There are 8 hidden switches. A switch that is on adds its own fixed numbers to the row, and there is some noise. The rows also spread widely along 13 directions, which tell nothing about the answers.
Some rows, each with its switches (1 for on, 0 for off) after it:
[ 18 -15  -6   2 -14 -19   2  24  -3 -12 -21 -10  19 -29   9  21  -2   5
 -24 -31   8   5  18  20 -30   5  13  -1  -2  17 -18 -19  18 -15   1   9
  17  12  16]	0 0 1 1 0 0 0 0
[ 11   1  -8   8 -12   3  -8   6   6   6   0  17   7 -30  14  10  -6 -19
 -16 -30   8  -4   4  13 -29   7  -9 -20   3  -1 -14 -16  14 -12 -17  -9
  16  -7  32]	0 1 0 0 0 0 0 0
[ -1 -12 -15  28  23  -6  -1 -16  22  11  -9  -1  -2   9 -30  19 -23   1
 -12  14  11 -12  22  12  22  18  40   5  -1  12   8  11   8  -4  19 -23
  21 -16 -14]	0 1 1 0 0 1 0 1
[  8   4 -27  15  19  17  -3 -15  11  -3   5   1  13 -28  12  13 -13  17
   2  24   8  -5   5  12 -17  -9  14   4 -11  19  16  21  18  10   4  -5
  22   9   9]	1 1 1 0 1 1 0 1
[ 13   3 -38  32  -1  -3 -22  -2  17  -1   2  23  -6 -11 -12   6 -33 -10
  -9  10  -9  -9   3  15 -16  18   6   2   1 -11  20  18   1 -16 -20 -30
  17  -9  -6]	0 0 0 0 0 0 1 0
[ 10  22  -3  28   3 -19  -7 -18  10  14   4  20  -2  13  -3   3  -4  -7
  -1  17  11 -20  26  -3  -1 -16   3  21 -23 -32  29  20   0   9   6 -27
 -11   4   1]	0 1 0 0 0 1 1 0
[  7  -9 -10  17   8  -4   3 -15  20  13   1  -3  10  -3  -9   1  13 -16
 -12 -12  37 -29  18  -1  -6  18  14   1   8  -8 -26 -23   6  -8   0 -37
  13 -14   3]	1 0 0 1 1 0 0 1
[  1   7 -14   9   6  -4  -3 -14   8   7  16  19   9  -3  21  -7 -13  -5
   6   0  29 -16  -7   1 -15  17 -10 -13  20  -1  -4   4   7 -12 -14 -26
  11   4   7]	0 0 0 0 1 1 0 0
[ 23 -14 -16   7  14   8   2  -2  24   9   3   2  36 -36  10  16  -2   1
 -20  -4  24   3 -11   5 -31  34   1 -13  21  17 -17 -10  14 -27 -11 -19
  30   5  15]	1 1 0 1 0 1 0 0
[ 18  -8  -7  -2   6 -15 -18   7  14   8 -10  13  22 -20   2  24  13 -10
 -34  -5   1   8  14  -2 -15  19  34  -3  -5  19  25  -9  33 -15   4 -13
  16   0   0]	0 0 0 1 0 0 0 0
[ 14   5  11  20  -9 -14 -13  -9  -3  11   3  10  16   4   9   3  -1  -7
 -14  -5  19 -12  11  -4 -16  20   9  -5  12 -12  13  -2  20  -7   2 -16
  23  -1   9]	0 1 0 0 1 0 0 0
[ 27 -10  -3   5   2 -35  20  -3  13   7  -6  17  38 -10  15  20   8   4
   1   3  26   2  15 -17  -9  -4 -13  25  -8 -17   3   6  -8 -27   1 -18
 -18  30   5]	0 1 0 0 0 1 1 0
[ -7  -6 -34  15   0  -2   6   1   1 -11  14  16   9 -22  26  -8 -22   7
  31   2  24 -13   7  17 -25   0 -17   9   1   0 -11  10  -1 -22 -10 -25
  -1  22   8]	0 0 0 1 1 1 0 0
[-15 -17 -14  15  12 -10  22   4  -9 -16  -5 -12   3  -6   5  -2 -32  23
  17 -10  26 -15  15  36  -7   7   8   4  10  21 -35   4   8 -12  16  -4
  17  17  -3]	1 1 1 0 0 0 0 0
[ 12  -3 -37  11  25  32   1 -33  23   5   2  12   3 -28  -4  26 -29   5
  -8  30   1   6  -5   7   6  -6  20 -17 -22  25  26  19  12  16   9  -8
  15 -18   5]	1 1 1 0 0 1 0 0
[ 15  13 -16  19   9   3  32 -29  14   7   0   7   1   0  12 -18 -38   9
  -8  17  32  -6  -4  29 -29  22 -26 -24  13  12 -24   0   1   2   0 -16
  20   6   9]	0 0 0 0 0 1 0 0
[  9 -23 -13  25 -16 -10   8   8   1 -10  -7 -13  26 -14   2   7  -2  12
   2  -9  19 -12  13  17 -19  20   9  17  12  -8 -24  -4  -2 -28   3 -11
  26  12   6]	0 1 0 0 0 1 0 1
[  8  21 -22 -13  29   4  11 -20  32  18  -1  16  -7 -11   2  13  -3 -24
 -14  -6  24 -18   4  -5  -2 -28 -11 -14 -20  -7 -10   1  -6  16 -15 -24
 -25  -6  17]	0 1 0 1 0 1 1 0
[  7 -21  -7  29  22   7   1 -20  24  18  -3   9   7  -1 -27  26 -41  -4
 -12  -7  15  -3   0   7  21  37  22 -15  15  19  -7  -3  11 -18   6 -22
  29 -28  -3]	1 1 0 0 0 1 0 0
[ -5  15 -29  15  25  14   3 -11  20   8  -3  24 -20 -21   0  12 -34 -12
  -2  -2   2  -6  17  23  -7 -25   3 -13 -29  25   7   6  21  20  -2 -17
  -9  -9  13]	1 0 0 0 1 1 0 0
[ 26  -3   0  37   0 -19  20 -25   2  10  -2  11  18  -2  -1  10 -21  17
  -1  20  24   1  28   5 -12   4  -3  10 -17  -8  11   5   6  -9  21 -13
   4  11   4]	1 1 1 1 0 0 0 0
[ 12  17   6  -8  42  -9 -24   1  29  13   0  14  16 -12   6  25  15 -12
 -32  -1  -3   1   3  -7   7   3  28  20  -3  27  38  19  30   3  -2 -15
  17   7   1]	0 0 1 0 0 1 0 0
[ -4  -8  -9   5  18 -17  -5   6  16   5  -5  -3  -3   4 -16  13 -15 -15
 -12 -36  20 -28   5   4  19   8  11  -1  21  -5 -32  -3  -9 -14 -14 -20
  11 -13   0]	0 1 1 0 0 0 0 1
[ -6 -20  -9   7  28   8   6 -14  25   8   9  10  18 -17   1  20  12 -11
  15 -11  29 -18   9 -15  26   2  11  23  -3  -1  -5   4  -2 -15   2 -36
  -4  -1   3]	1 1 0 0 1 1 0 0
[ -8 -15  -4  18   8  -5  16  -7  -4  -6   1   3  -6   6  -5  16 -60  12
  19 -30  20 -10  11  15  19   0   1  -1   1  15 -25   5  -8  -8   6   0
   4  -8   9]	0 0 1 1 0 1 1 0
[  5   1  36  -5  44 -10   7  -6  13  16   6  13  25   1  18  15 -12  -3
  -3 -34  31 -11   1 -14  10   8 -11  11  20  22 -16   3  19  -9  -5  -8
  12  12  16]	1 1 0 0 1 0 1 0
[  4  12  10  42   1   2  16 -14   1   8   5  17  -2  -2   8  -8 -37   4
   8  -7  18  -7  21  29 -21   7 -25   5  -3  -2 -14   3   9  -4   6 -14
  17   5  28]	0 1 0 0 0 1 0 0
[  9  10 -16  20  -6  -3   0 -37  -5   6  11  22 -10   3   0   9 -10   1
   7  16  11 -14  16 -11  14 -18  11   0 -29 -22  33  11  -1  17  15 -15
  -9 -18   2]	1 0 1 0 0 0 0 0

New rows, each followed by its switches (1 for on, 0 for off):
[ 20  -7 -19  26  -4   7 -24  -9  15  11  -2   1  17 -16 -15  26 -23  -5
 -28  -4  10  -8  -3   4 -18  27  28 -25  11   0  10  -6  20  -7  -7 -16
  33 -23   6]	1 1 0 1 1 1 0 0
[ 22 -33 -16  31 -38 -23  19 -20 -18  -4   3   4  27  -2   8  11 -14  26
  17  14  33  -1  19  -7 -13  21   7  -3   2 -26  -4  -7 -11 -34  21 -10
  10   2   1]	0 1 1 1 0 0 0 1
[ -2 -10 -29  -5  37  15  -5 -22  20   0   8   0  15  -7   4  16 -25  10
   3  20  21 -15 -19  -4  12  12  24 -10  13  21   9  25   8   0  -2 -16
  19  -1 -16]	1 1 0 0 1 1 1 0
[ -8 -11   2  13   2  -5  26 -31  -7  11   6   7   6  16  13  -1 -26  12
  19   7  44 -13   9   4   5  12   5 -22   8  10 -14  -5  10  -1  24 -13
   4  -4   0]	0 1 0 0 1 1 0 0
[ 17   4   4  11  21 -22  -5  -1   2   6 -12  22  -5   8  -6  31 -72   1
 -14 -23  -3   5   0   3  20  -3   0 -18   8  26  16  17  14   3 -10  14
   7  -7   3]	0 0 1 0 1 0 0 0
[ 15   7   8  -5  49 -34   6  -9  38  22   0  10  20  14  -3   9   5 -10
 -29  -3  35 -12  -2  -8  12  27   6   7  30  16  -4   4   9 -15  -7 -33
  10  12 -14]	0 0 1 0 0 1 0 0
[ 16 -11  -3  24   3  10  29 -29   6   9  -3  19  11 -15   4  23 -43  10
  10  -1  19   6  11   4   0  -4  -8 -14 -18  11  -9  -3   2  -2  14  -4
  -1  -8  20]	1 1 0 0 0 1 1 0
[  9   8   8  22  13 -19 -25   8  13  14   1  12  13   0  -6  14   2 -17
 -15 -12   8 -16  28  -4  -7   4  18  22  -5 -11  21   7  18  -9  -4 -26
   7   4   5]	0 1 0 1 1 0 1 0
[ 34  32  13  10   7 -39 -33  15  12  12 -10   7  13  -2  -8  26   4 -18
 -49 -33  -2 -16  13 -10 -18 -12   8   8   6 -25  19   3  15   4 -24  -5
   7   4  14]	1 1 1 0 0 0 1 0
[ 11 -25 -24   6  16 -12  28   0  28   3 -24   6  11 -24 -21  38 -17 -11
  -6 -26  17  -4  17   1  18 -15   2   4 -20   1 -27 -12 -13 -13   0 -16
 -25  -2   7]	1 1 0 0 0 1 0 0
[ -2 -27 -15  -4  13  -8  12   9   1  -7  -7   5  16 -17   9  27 -37  16
   9 -15  13   7   4  11   4   3  13  -8  -2  32 -10   7  11 -19   8   7
   5  10   6]	0 1 0 1 0 1 0 0
[ -3 -31   5 -11  20   0   2  -1   6   0  10   3  39 -18  20  28   6  10
  13 -15  24   1   1 -16  12  17  22  17   7  19  -1   6   9 -30  10  -9
  15   8   6]	0 1 0 1 0 1 1 0
[  1  18 -25  -8  55 -12 -30  -6  36  17   8  17   0   4  -7  13 -11 -14
 -26  10   9 -18 -10  -5   9  11  32  -6   9  21  31  23  23   2 -13 -34
  10  -4 -20]	1 0 0 1 0 1 0 0
[  7   4 -35   4 -13   8  -7 -14   1   4   3   0   6 -14  10   6 -17   3
  -6  -1  25 -19  -6   8 -34  -3  11 -39   8  -3 -14 -10  11   6  -9 -10
  12 -12  13]	1 1 0 0 1 1 1 1
[ -2  -1 -30   7  18   0 -13 -14  10  12  -7  -6  -7  13 -16  12 -46   3
 -19   6  18 -18  -5  15   2  14  38 -42  17  20   1   8  19  12   0  -7
  25 -21 -14]	0 1 0 1 1 1 0 1
[ 20 -12  21  20  24  17  19 -39  10   1   7   1  23   3   3  23 -19  15
   8  -1  17  -4  -8 -20  38  10  -2  29   0   1  13  21  -9   1  14   0
  21  -6   9]	1 0 0 0 0 1 0 0
[-18  -6 -15 -15  34  -4 -13   2  13  -2   1 -13   8   1  -1  13  13  -2
  -6  -9  19 -29  -1   0  19   1  40  13  10   9  -1  13  13   4   4 -16
  12   1 -14]	1 1 0 0 0 1 0 0
[ 26 -24  -1  23  -9   1   5   2   0 -12 -13  -1  16 -16  -7  31 -30   3
  -7 -27  -5   4   2   1   9   8   0  13   2  -4  -6   2  -8 -16  -7  11
  25 -10  18]	0 0 0 0 0 0 0 1
[  6  -8 -28   6 -15  -6   6  -4   3  -5 -12 -19   6  -8  -4   7  -7   2
 -13  -5  28 -18   5  17 -17   5  17 -24  14  -7 -25 -13   1   3  -1  -5
  13  -3   2]	0 1 1 0 1 1 0 0
[  2  20 -27  -8  21   9  -4 -28   3   3  12   3   0  -1  21  -2  -7   7
   0  21  20 -25  -8  -2 -10 -18   6 -18  -8  -4  12  20   9  26  -1  -8
   6  -2   3]	1 1 0 1 0 0 0 1
[ 26   8  11   5  18 -44   4   3  21  16 -17  11  14  10  -7  11  -8 -11
 -38 -13  18  -6  15   1  -9  19   2   4  13   3  -2  -5  14 -12  -5 -18
   3  13  -7]	0 0 0 0 0 0 1 0
[ 12  25  11   3  31  -6 -24 -21  18  19   7  12   1  14  -6  14  -2 -17
 -31 -10   9 -21  -2 -16  13   8  20   0   7  -2  25  12  19  16  -7 -17
  17 -17   0]	1 0 0 0 0 0 1 0
[-21 -13 -32   5  14  -5 -13  23   0 -17   8  -1   3 -22   9   9 -26  11
  17 -13   6 -12   6  27  -9   2  19   8   6  18  -9  17   9 -22  -3 -11
  16  14   0]	0 1 1 1 0 1 0 0
[ 11 -13  -2  12  25   4  21  -9  17 -11 -18 -17  -1   6 -18  13 -44  -5
 -10 -28  17 -21  -9  12  27   8 -11  11  19   4 -35  11 -18   6 -18   2
  16  -4   3]	0 0 0 0 1 0 0 0
[  5  11   1   8  43  19  20 -38  32  18  18  21  -2  -2   7   2 -28 -10
   4  -5  31 -12 -11  -3  17   9 -27  -1  10  12 -19  11 -14   1 -15 -29
   9  -9  19]	0 0 1 0 0 1 1 0
[ 15 -13 -15  -8  13 -30   0  14  25   9  -4   8  22 -18  -2  29   9 -16
 -12 -31  25 -11   8 -16   4  -5  -2   9   6 -16 -19  -8 -14 -27 -20 -23
 -16   5   9]	0 1 1 1 0 1 0 0
[ 40   1   7  27   4 -21   0  12  22   0 -15   5  30 -14  -3  29 -13  -6
 -16 -23   3  -4  10 -11  -6  -4 -19  39   4 -20  -1  11 -12 -18 -24  -9
   5  17  18]	0 0 0 0 1 1 1 1
[ 14  -8  11   4  41  21   2 -28  28  20  16  23  20 -19   8  23  -9 -10
  -6  -7  17   3  -3 -16  16  19   1   4   3  20   4   5   6 -17  -3 -21
  21 -13  20]	0 1 1 1 0 0 1 0
[ 14  12   7  10  26 -19   1 -13  23  29  -2  27  13   0   4  15 -17  -6
 -25   6  26   7  17   3 -14  18  14 -18   4  35  13  -6  36  -6   8 -23
  10   2   2]	0 0 1 0 1 1 1 0
[  0  16 -22  21  22   5  -1  -4   0 -17  -1   1  -6 -11  11  -6 -28  17
   4  19  -4 -12  10  33 -17 -13   3  22 -16  15  18  33  18  19   6  -2
  17  21   1]	1 0 0 0 0 0 0 0
[  9 -21 -20   8 -10   5  13 -16   1  -6 -11  -8   4  -6  -8  17 -14   0
  -3  -6  15 -15   2   1  13  -1  14  -7  -4 -14 -14  -1 -12   0   4  -1
   8 -17   4]	0 1 0 0 0 0 0 1
[ 16  24 -14  -3   9 -24 -17  15   8  20  -7  28   4 -13  16  23 -44  -7
 -27 -20   7   3   7   9 -39 -19   1 -45  -2  23   6  -2  34   3 -18   3
  -4   3  22]	0 1 0 1 1 1 1 1
[  0  24  -7  18  17 -30  -7   9  15  24  14  36   3 -14  20  -2  -7  -4
  -1   3  22  -5  38  16 -43  -7  -3  -1 -13  13   5   0  29 -19   1 -37
  -8  22  17]	0 1 1 1 0 1 1 1
[ 19  -8   4  22  18 -25  19 -14  10  10  -3  24   9   4   2  17 -39   4
   7  -8  21   0  17  -6  15   2 -12   9   1   7  -2   9  -4 -17  -1 -13
  -4   5   4]	0 0 1 0 1 0 0 1
[  8 -16 -21   2  19  -3  16 -19  34  21  -4  21  -3  -3 -14  25 -22 -27
  -5 -24  31 -15  -1 -16  28   1  -5 -21   1  -1 -27 -15 -18 -10 -16 -31
 -17 -27   9]	0 0 0 0 1 1 0 1
[  0   9 -13  19  17  -6  -5   2   7   0  12  20  -3 -11  11  -2 -33   0
   9 -12   9 -12   8  18 -12  -2 -16   5   7   4  -9  14   2 -14 -15 -16
  14   9  15]	0 1 1 0 0 0 0 1
[  9  -8  -2  14   1  -7  -5   8   4  -5   6   6  15 -20   8  10 -16  -4
  -6 -37  16 -10  -3   8 -12  20  -7   0  25   3 -25 -10   2 -24 -16 -11
  25  -1  18]	1 0 1 0 0 0 0 0
[ 21 -20  -3   8  46 -34  -2  -8  31  18   2  13  25  11 -20  30 -34  -3
 -13 -14  29 -10  -6 -20  32  35   6   0  33   3  -7  11 -10 -38 -14 -30
   7  -3 -19]	1 1 1 1 0 0 0 0
[  5   6 -25   0  26   4 -15 -21  15  22  11  34   7 -13  14  21 -38   0
  -7  15  16   0 -11  -6  -7   7  19 -50   6  33  26  10  33  -1  -3 -13
  11 -13   2]	1 1 0 0 1 1 0 1
[ 22   9  16  11  20  10  12 -45   7  27  15  30  15   2  24  14 -37   9
  -4  16  27   7  -4 -16  -1  12  -7 -32   7  26  17   8  21   4   8  -3
  20 -11  21]	0 1 1 0 1 0 1 1
[ 15 -32 -25  -2  12  -3  12 -11  13  -6   4  18  18 -17   4  27 -32   8
  10  -4  15   6 -14  -9  18  19   1  -4  11  12  -6  10 -15 -31  -9 -12
   4  -1  -4]	0 0 1 0 0 0 1 0
[ 12  12  -6  17  10   7   6 -14   5   5  -7  -4   3  -7  -2  14 -30   6
 -20  -2  13  -4  11  20 -15  -6   9 -17 -12  14  -1  -1  21  20  11   4
  16  -7  18]	1 1 0 1 0 1 0 0
[  4  -9  21  17  26  21 -16 -12  14  11  20  16  19 -16  10  16 -16  -8
   3 -23  16  -5  -6  -8   7  33   3  10  27  16  -2   8  13 -24 -12 -17
  41  -9  22]	0 1 1 0 1 0 1 0
[ 17   4 -32  13  -3  12   0 -11   6 -12   2  -5   2 -15   4   9 -42   1
  -2 -10   7 -18 -21  11 -11  -8 -22 -10   7 -25 -15  18 -23   4 -29   3
  12  -4  19]	0 1 0 1 0 1 0 0
[ 15  29  18   7  17 -36   5   1  11  17   2  21   9  10  15   7  -7  -9
  -8 -17  23 -15  22  -6 -13 -24 -23  17 -13 -18   1   8   2   1  -6 -16
 -21  23  19]	0 1 0 1 0 1 1 0
[ -1   4  26  -8  53 -44  -1  24  20  17 -13   4  20  16   5  17 -15  -2
 -20 -27  26 -12  17   1   8   6  14  12  21  36  -9  10  31 -11   0 -10
   4  28  -6]	0 1 0 0 1 1 0 1
[ 24 -18 -19  -9  12 -11  10 -24  23  13  -7  12  16  -7  -7  23  -5 -12
 -28   0  25   0 -12 -15  13  29  14 -29  17   7  -6 -13  -3 -15  -6 -19
   7 -19  -8]	0 0 1 0 0 0 0 0
[-15  -2 -30 -17  52   8 -16   3  31   0   7   4   5 -16   6  -1   5 -15
 -10   6   9 -19 -12  16  -1  16  21   1  17  30   0  21  19  -7 -14 -29
  24   8 -11]	0 1 0 0 0 0 0 0
[ 13 -16   1  -5   2 -30   5   7   7   9  -8  26  20  -8   9  31 -23  -4
 -10 -30  15  10   4 -10   5  12   4 -17   7  18  -1 -10  12 -26  -1  -4
  -4  -1   6]	0 0 0 0 0 1 0 0
[ -2  21  35  -5  28 -25  -5 -11   4  23   9  18   2  24  14   6   4 -15
 -10 -25  22 -24  14 -18  19 -10   3   6   5  -4   7   6  16   9   4 -12
  -1  -1  12]	0 1 0 0 0 0 0 1
[ 21  -7  -6  -7  10 -36   5   4   9  -3 -11  -3  25   6   5  15  -5  -4
 -12 -16  25 -18  -6 -15   5   0  -7   7  21 -23  -9  11 -12 -11 -19  -7
  -5  19  -7]	0 1 0 0 1 0 0 0
[ -8  -1   1  23  23 -28  -3  13  16  10  12  13  15  -6   6   2   1  -6
  10 -20  29 -23  26   7 -10  11  -2  30   6  -8 -17   0   7 -31  -4 -41
   1  20   4]	1 1 0 1 0 1 0 0
[ 10   3 -30  -8   5  -8 -10  -6   9   2  -8  10   8 -18   8  11   5   2
 -25  21   5   2  12  11 -24   4  35 -18 -12  24  24   3  30   5  11  -9
  12   3  -8]	0 0 1 0 0 0 1 0
[ 20  11 -20   6  15   6   2 -33  17  14  -4   1   6   5  -6  12 -23   2
 -23  26  19  -7  -6   0  -6   8  17 -25  -3   1  16  11   6  17   6 -11
  14 -13  -3]	0 1 0 1 0 1 1 0
[  1  -5   3  -5   3  11  31 -11  13   9 -11  -2   4 -19  10   8   1 -16
 -11 -29  37  -9  14  15 -13  -7 -10 -21  -4  15 -47 -31  10  11   3  -8
  -1  -6  34]	0 1 0 0 1 1 0 0
[ -4  -3 -31  -3  31 -26  -6   3  21  -5  -7  -1  -1  10 -10  -1   5  -9
  -8   7  14 -29   6   6  16   4  19  24   6  -7   5  23  -5  -5  -6 -31
  -1  15 -30]	0 0 0 0 0 0 0 0
[  3  -4   9  20  33 -20   7  14  23  16 -16   5   3  -6 -17  17 -21 -10
 -22 -30  15  -9  36  24  -3   4  14   6  -7  25 -25 -15  25 -10   8 -18
   9   1  10]	1 1 0 1 0 0 0 1
[  0  22   3  -9  13 -14 -15 -11   9  29  -1  16  -9   6  -1  26 -12 -23
 -26 -40  27 -24   7 -15   8 -22  18 -45   3   4  -9 -21  20  21  -7  -9
  -9 -32  20]	1 1 1 0 1 1 0 1
[-10   8  -1 -29  39   6  12 -18  16   1  -2   1  -6   8  11  15   9 -15
   1 -18  24 -25  -3 -17  39 -36   7  10 -13   7  -2  13  -2  32  -1  -6
 -21  -1   7]	0 0 0 0 1 1 0 0
[-14  15 -15 -23  31 -36 -16   4   4  25   5  45 -12   6  14  32 -46  -7
   3 -17  18  -1  16  -9   9 -30  23 -46 -16  33  22   7  32   3   3 -10
 -37  -5  -1]	0 1 1 1 1 1 1 0
[  4  -5  11  18  24  -9  10   0  29  18   6  21  26 -23  15   4  31  -9
  -3  -2  23   0  32   6 -16  20   2  36  -7  22  -2  -8  24 -29  10 -41
  14  21  16]	0 0 0 0 0 1 0 1
[  3  12  -4  27  18 -30 -13  21  22  16  -9  13   9  -7  -4   4   5 -10
 -17   5  10 -12  41  22 -28   1  20  21  -8   9  14   5  35 -11   4 -33
   7  22   2]	0 1 0 0 1 1 0 1
[ 18  -2 -17 -19  13 -33   7  19  18   0 -15   1  19 -16  12  13   8  -9
 -23 -26  23 -11   7   1 -25  -7  -4   0   5   1 -28  -9   1 -14 -21 -13
 -11  20   8]	0 0 0 1 0 0 1 1
[ 22   5 -13  20   8 -41  21 -11  17  12 -13  13   8   7  -5  -1  -6   1
 -21  20  25  -5  27  13 -18  14  -1   2  -2  -2   1  -3   9 -12  11 -30
  -4  17 -12]	0 0 1 0 0 0 0 0
[ 20   1   1   9   0 -13   8 -14 -10   3  -1  13  10   5  14  17 -54  14
  -3 -12  20   1 -10  -1   1   7  -7 -28  18  14   0   7   6   1  -3  14
  12  -3  10]	0 0 1 0 1 1 0 0
[  4   0 -13  21  21 -18 -14  12  25   8   4  17   6 -16  -8   9  -8 -14
 -11 -22  15 -14  13  10 -13  21   5  13  15   6 -12  -5  11 -29 -17 -39
  15   2   1]	1 0 1 0 0 0 1 0
[ 12 -19 -34  26  12  32  13 -20  25 -18  -2 -15  10 -32  -6   7   1   8
   2  24   3  -6   1  17   3   6   9  38 -11   1   2  22 -14   0   1 -16
  27   4   5]	0 0 1 0 0 1 0 0
[-19  11  -2   7  -1  -7   2  -5 -21   0   5  12 -12   8  20  -3 -39  14
  14  -2  13  -9  16  25  -9 -12  12 -20  -9  21   6  11  29  15  23   6
   5   3  10]	0 1 0 0 0 1 0 0
